The groups are shells around one centre, one inside the other: the same stretched ball of 6 dimensions in 6 sizes.
Some rows, each with its group after it:
[ 23  -8   2  -8   7  28  41  -7  37  16  -5  -3 -21 -22   3   7 -10  17]	Mafig
[ 27   0  -5  -6 -10  -5  67  23  37  30  49 -45   5 -11  -3  16 -32  48]	Zalav
[ 33  15 -10 -30 -18  -8  53  -6   4  32  33 -28  -6   9 -20  -4 -13  31]	deme
[ 24 -14  11   3  -8   4  71  42  54  31  46 -41   3 -32   7  29 -36  45]	Pata
[ 18  22  14 -48 -15   8  38 -21  -3  10   8   7 -20  12 -28 -16   6  -5]	pedi
[ -1  25  41 -61 -17  36  43 -11  18  -8 -10  50 -39   4 -24  -9   4 -37]	Zalav
[ 25  14 -18 -10  -1 -13  49  -5  36  21  61 -58  19  11  -3  -8 -22  52]	Pata
[  3  13  26 -37  -3  24  46 -13   8 -18  -9  23 -29   3 -22  -2  -2 -12]	pedi
[ 15 -25  28  10   4  16  66  41  51  10  21 -26  -6 -44   7  35 -29  31]	pedi
[ 17  13  18 -30 -16  -6  56  14  23  17  47 -27   3   0 -16   0 -15  20]	seved
[  8 -24  36   2   7  33  62  31  46  -4  -7   4 -24 -45   4  34 -22  10]	Pata
[ 14   9  -4  -7   6   3  50   1  51   6  49 -41  12   1   4  -1 -24  40]	Mafig
[ 25  20 -14 -29 -11   6  50 -12  27  24  32 -19  -7  11 -10  -7 -17  27]	seved
[ 16   7   5 -22  -6  28  53   3  49  17  14   3 -20 -11   1   8 -21  14]	deme
[ 28 -14   2   7  -8 -12  77  41  32  27  50 -56   7 -24  -3  31 -39  57]	deme
[  6   1  34 -20  -7  16  60  25  43   2  28  -7  -9 -18  -5  15 -20   9]	seved
[  5  12  28 -40   2  35  28 -23  23 -10 -15  30 -29  -4 -13 -13  10 -21]	Zalav
[ 25  -4  21 -30 -22  15  66  20   4  25  -3  10 -34 -21 -21  23 -16   6]	deme
[ 16  15  29 -51 -28   8  61   5 -18   7  -1  20 -34   3 -38   7  -6 -11]	seved
[ 25 -37  25  15   6  20  62  40  40  20   1 -21 -16 -57   6  40 -23  30]	deme
[ 30  13 -16 -25 -12  -1  57  -9   3  22  20 -21 -13   9 -19   2 -18  32]	Pata
[ 23  -4   2 -15   3  24  46 -10  17   9 -13   3 -27 -15  -9   8  -9  14]	seved
[ 24 -12  16  -7   2  14  46  12  38  21  16 -20  -8 -29   1  11 -11  22]	pedi
[  5   0  50 -40 -15  34  56  17  20  -1 -13  37 -39 -23 -18  16  -6 -25]	deme
[ 10  33   4 -47 -11  23  39 -20  48  12  31   8 -11  18  -6 -20  -9   0]	Mafig
[  2  40  40 -85 -30  29  39 -28 -15  -7 -18  64 -48  24 -43 -22  16 -52]	pedi
[  5  39  18 -64 -23  18  50 -19   7  -3  13  28 -27  27 -30 -15  -5 -18]	Zalav
[ 17 -20   7  13  19  24  48  10  54   4   8 -24  -7 -34  13  19 -21  33]	Zalav
[ 12  17   8 -41  -5  29  41 -28   5  -6 -20  29 -37   8 -21  -7   0 -10]	deme
[  9  23  17 -39  -7   5  40 -14  20  -1  30  -8  -4  14 -18 -16  -2   4]	Zalav
[ 11  27  13 -41 -20  -7  60   4  15   6  49 -19   0  19 -23  -5 -18  16]	Mafig
[ 11  28   2 -41   1  19  27 -37  27   0  15   4 -11  19 -12 -28   4   0]	pedi
[ 26 -31   5  18  17  25  51  13  39  12 -10 -20 -17 -45  10  28 -19  35]	Mafig
[  5  -8  33 -18  15  45  30 -12  39 -14 -26  26 -30 -27   0   2   5 -14]	Mafig
[ 35 -18   2   2  -5   1  61  23  22  33  20 -36  -8 -30  -4  24 -22  42]	Mafig
[ 24   3  -6 -13 -10   1  68  11  15  16  24 -25 -11  -4 -13  17 -29  36]	Pata
[  7  -8  48 -28  -7  29  53  17  17  -5 -14  25 -33 -28 -16  17  -4 -16]	seved
[ 15 -26   9  29  24  19  53  28  83   8  35 -48  12 -43  27  25 -32  50]	Pata
[ 13   1  15 -18   3  33  43  -1  52   8   5   7 -19 -18   4   4 -11   6]	Zalav
[ 28 -11  -2  -5   8  16  41 -10  14  13  -9 -13 -19 -20  -6   8  -6  24]	deme
[ 15 -16  27  -2   4  21  51  26  56  14  20 -16  -7 -37   8  18 -17  19]	pedi
[ 22   4  -8   0   3  -1  52  11  60  23  60 -54  18  -7  10   2 -28  51]	seved
[  4  11  32 -43  -7  47  44  -6  39  -1 -16  45 -40 -12  -8   2  -4 -25]	Pata
[ 19   6  11 -19 -16 -10  70  25  19  16  48 -36   2  -3 -16  14 -27  34]	Mafig
[  7  39   0 -46  -4  17  29 -34  47   3  39  -3   0  29  -6 -33  -3   4]	pedi
[ 22  21  -2 -31 -25 -16  72  14  10  21  55 -35   2  16 -23   5 -29  36]	Pata
[  9  -2  15 -13   9  34  45  -4  41  -6  -6   9 -23 -18   0   8 -12   6]	Zalav
[ 16  18   2 -34  -6  25  41 -14  42  16  16   5 -17   2  -4  -9 -10   7]	seved

New rows. What belongs after each?
[ 26  14   2 -35 -22  -5  61   3  -3  23  25 -15 -14   6 -26   4 -15  20]	Zalav
[ 26  14   1 -30 -25 -11  68  15   9  28  44 -29  -4   6 -22   8 -25  32]	seved
[  8  -7  32 -12  -2  12  61  24  32  -3  19 -12  -9 -22  -8  19 -19  14]	seved
[-11  43  38 -71 -20  32  45 -18  28 -19  12  46 -28  26 -25 -20  -1 -37]	Pata
[ 19   7  -4  -9  -2  -4  56   8  39  14  50 -45  11   0  -3   3 -25  43]	Zalav
[ 24 -42  18  25  20  27  54  25  38   7 -17 -18 -20 -59  10  38 -19  32]	pedi
[ 12 -14  32 -14   9  35  39  -1  23  -5 -26  18 -32 -32  -6  12   1  -7]	Zalav
[  8  43  24 -73 -37   4  55  -7   2  10  33  19 -20  31 -36 -16  -6 -16]	seved
[  4  50   5 -61 -25  -1  54 -15  23   2  55  -5  -1  42 -25 -24 -15   5]	Pata
[  8 -19  37 -10  14  41  37   0  30 -11 -31  22 -33 -39  -2  14   2 -10]	Mafig
[ 19 -13   5  10  19  17  38   6  66  13  29 -38   8 -28  18   5 -16  37]	pedi
[ 17 -27  23  12  23  23  36   7  44   0  -2 -21  -7 -42   9  14  -5  22]	Pata
[ 36 -30 -13  24  15  13  54  13  37  26   5 -40  -9 -40  11  28 -25  53]	Pata
[  4   8  49 -49 -10  26  38  -8  -2 -12 -19  36 -35  -9 -29  -4  13 -32]	deme
[ -7  21  51 -63  -5  45  26 -31   2 -30 -38  66 -47   4 -29 -18  22 -55]	Pata
[ 23 -21  22  -3  -4  18  64  28  23  15  -3  -7 -24 -38  -6  32 -21  20]	Zalav
[ 31 -44   1  38  25  21  52  26  58  21   4 -43  -5 -60  23  36 -26  53]	Pata
[  1  52  25 -83 -33  16  46 -24   2  -2  20  38 -28  39 -38 -27   2 -31]	seved
[ -3  46  26 -77 -13  36  24 -47  13 -15  -8  54 -35  32 -28 -37  17 -44]	pedi
[ 12 -17  17   3  11  28  59  15  40  -5  -5  -4 -21 -31   2  26 -23  20]	Pata
[ 30  -1   3 -13 -20 -13  73  33  24  36  51 -44   3 -12 -11  21 -32  45]	pedi
[  8  -2  36 -26  -3  18  50   5   7 -10  -6  10 -24 -15 -20   9  -3  -5]	Zalav
[  7  42   2 -59  -6  27  24 -50  22  -5   6  25 -21  33 -18 -36   9 -16]	Pata
[ 15   7   6 -17  10  16  30 -19  37   3  18 -16  -2  -4  -2 -13  -1  16]	pedi
[  5  -8  18  -3  17  44  41   2  73  -5   1   5 -16 -29  17  10 -16   9]	Pata
[ 32 -21 -21  32  18   0  56  20  65  27  48 -73  20 -30  22  21 -36  75]	Pata
[ 12 -11  19  -3  17  35  34   0  62   4   4  -5 -11 -31  14   5  -7  12]	pedi
[  5  -4  36 -25   2  41  46   2  32 -10 -21  32 -36 -24  -7  12  -5 -15]	Zalav
[ 21  36   1 -54 -28  -6  52 -10  10  24  45 -12  -6  27 -26 -17 -11  12]	seved
[  2  35  33 -62 -27   3  53  -2   7  -3  35  11 -12  23 -32 -14  -4 -14]	Mafig
[ 10   7  27 -22  -4  11  47  14  51  10  42 -19   3 -12   0  -1 -12  13]	pedi
[ 22 -15  21  -7  -8  15  66  32  33  21  13 -13 -17 -33  -4  29 -24  23]	seved
[ 28 -11  -8   0   9  13  46  -6  20  14   1 -22 -14 -18  -4  10 -14  34]	pedi
[ 20   8   3 -16  -4   5  48   7  53  24  49 -33   7  -6   3  -2 -19  32]	seved
[  1 -10  38 -14  11  45  45   7  51 -14 -15  24 -28 -32   4  14  -9  -9]	pedi
[  1  43  16 -56 -13   8  38 -23  29  -6  43   0  -1  33 -19 -30  -3  -4]	Mafig
[ 20  35  -3 -52 -28  -1  55  -8  17  26  45  -9  -8  26 -22 -13 -16  14]	seved
[ -5  26  39 -55 -10  37  40 -14  31 -15  -1  42 -31   7 -17 -12   2 -32]	Zalav
[ 16  48 -12 -54 -23  -7  47 -22  28  20  65 -23   7  42 -19 -29 -14  20]	deme
[  4   1  18 -12  11  23  47  -2  37 -15   8  -5 -11 -10  -3   5 -13  12]	deme
[ 29  12 -16 -10 -11 -17  62  12  35  31  68 -60  18   6  -5   3 -31  57]	pedi
[ 20  -5  -3   6  12   3  47   6  53  12  44 -50  14 -14   9   4 -22  47]	seved
[ 11  15   1 -20   8  31  33 -15  71  10  26  -5  -5  -3  13 -12 -12  14]	Pata
[ 20  13  -4 -20 -15  -1  70  15  30  18  44 -28  -3   4 -10  12 -33  36]	Pata
[ 23  28 -14 -33 -17  -3  54  -5  38  29  58 -32   6  20  -8 -11 -24  34]	Mafig
[ 30  -7 -11   0   1   5  56   7  29  24  23 -35  -5 -16  -1  14 -24  44]	Zalav
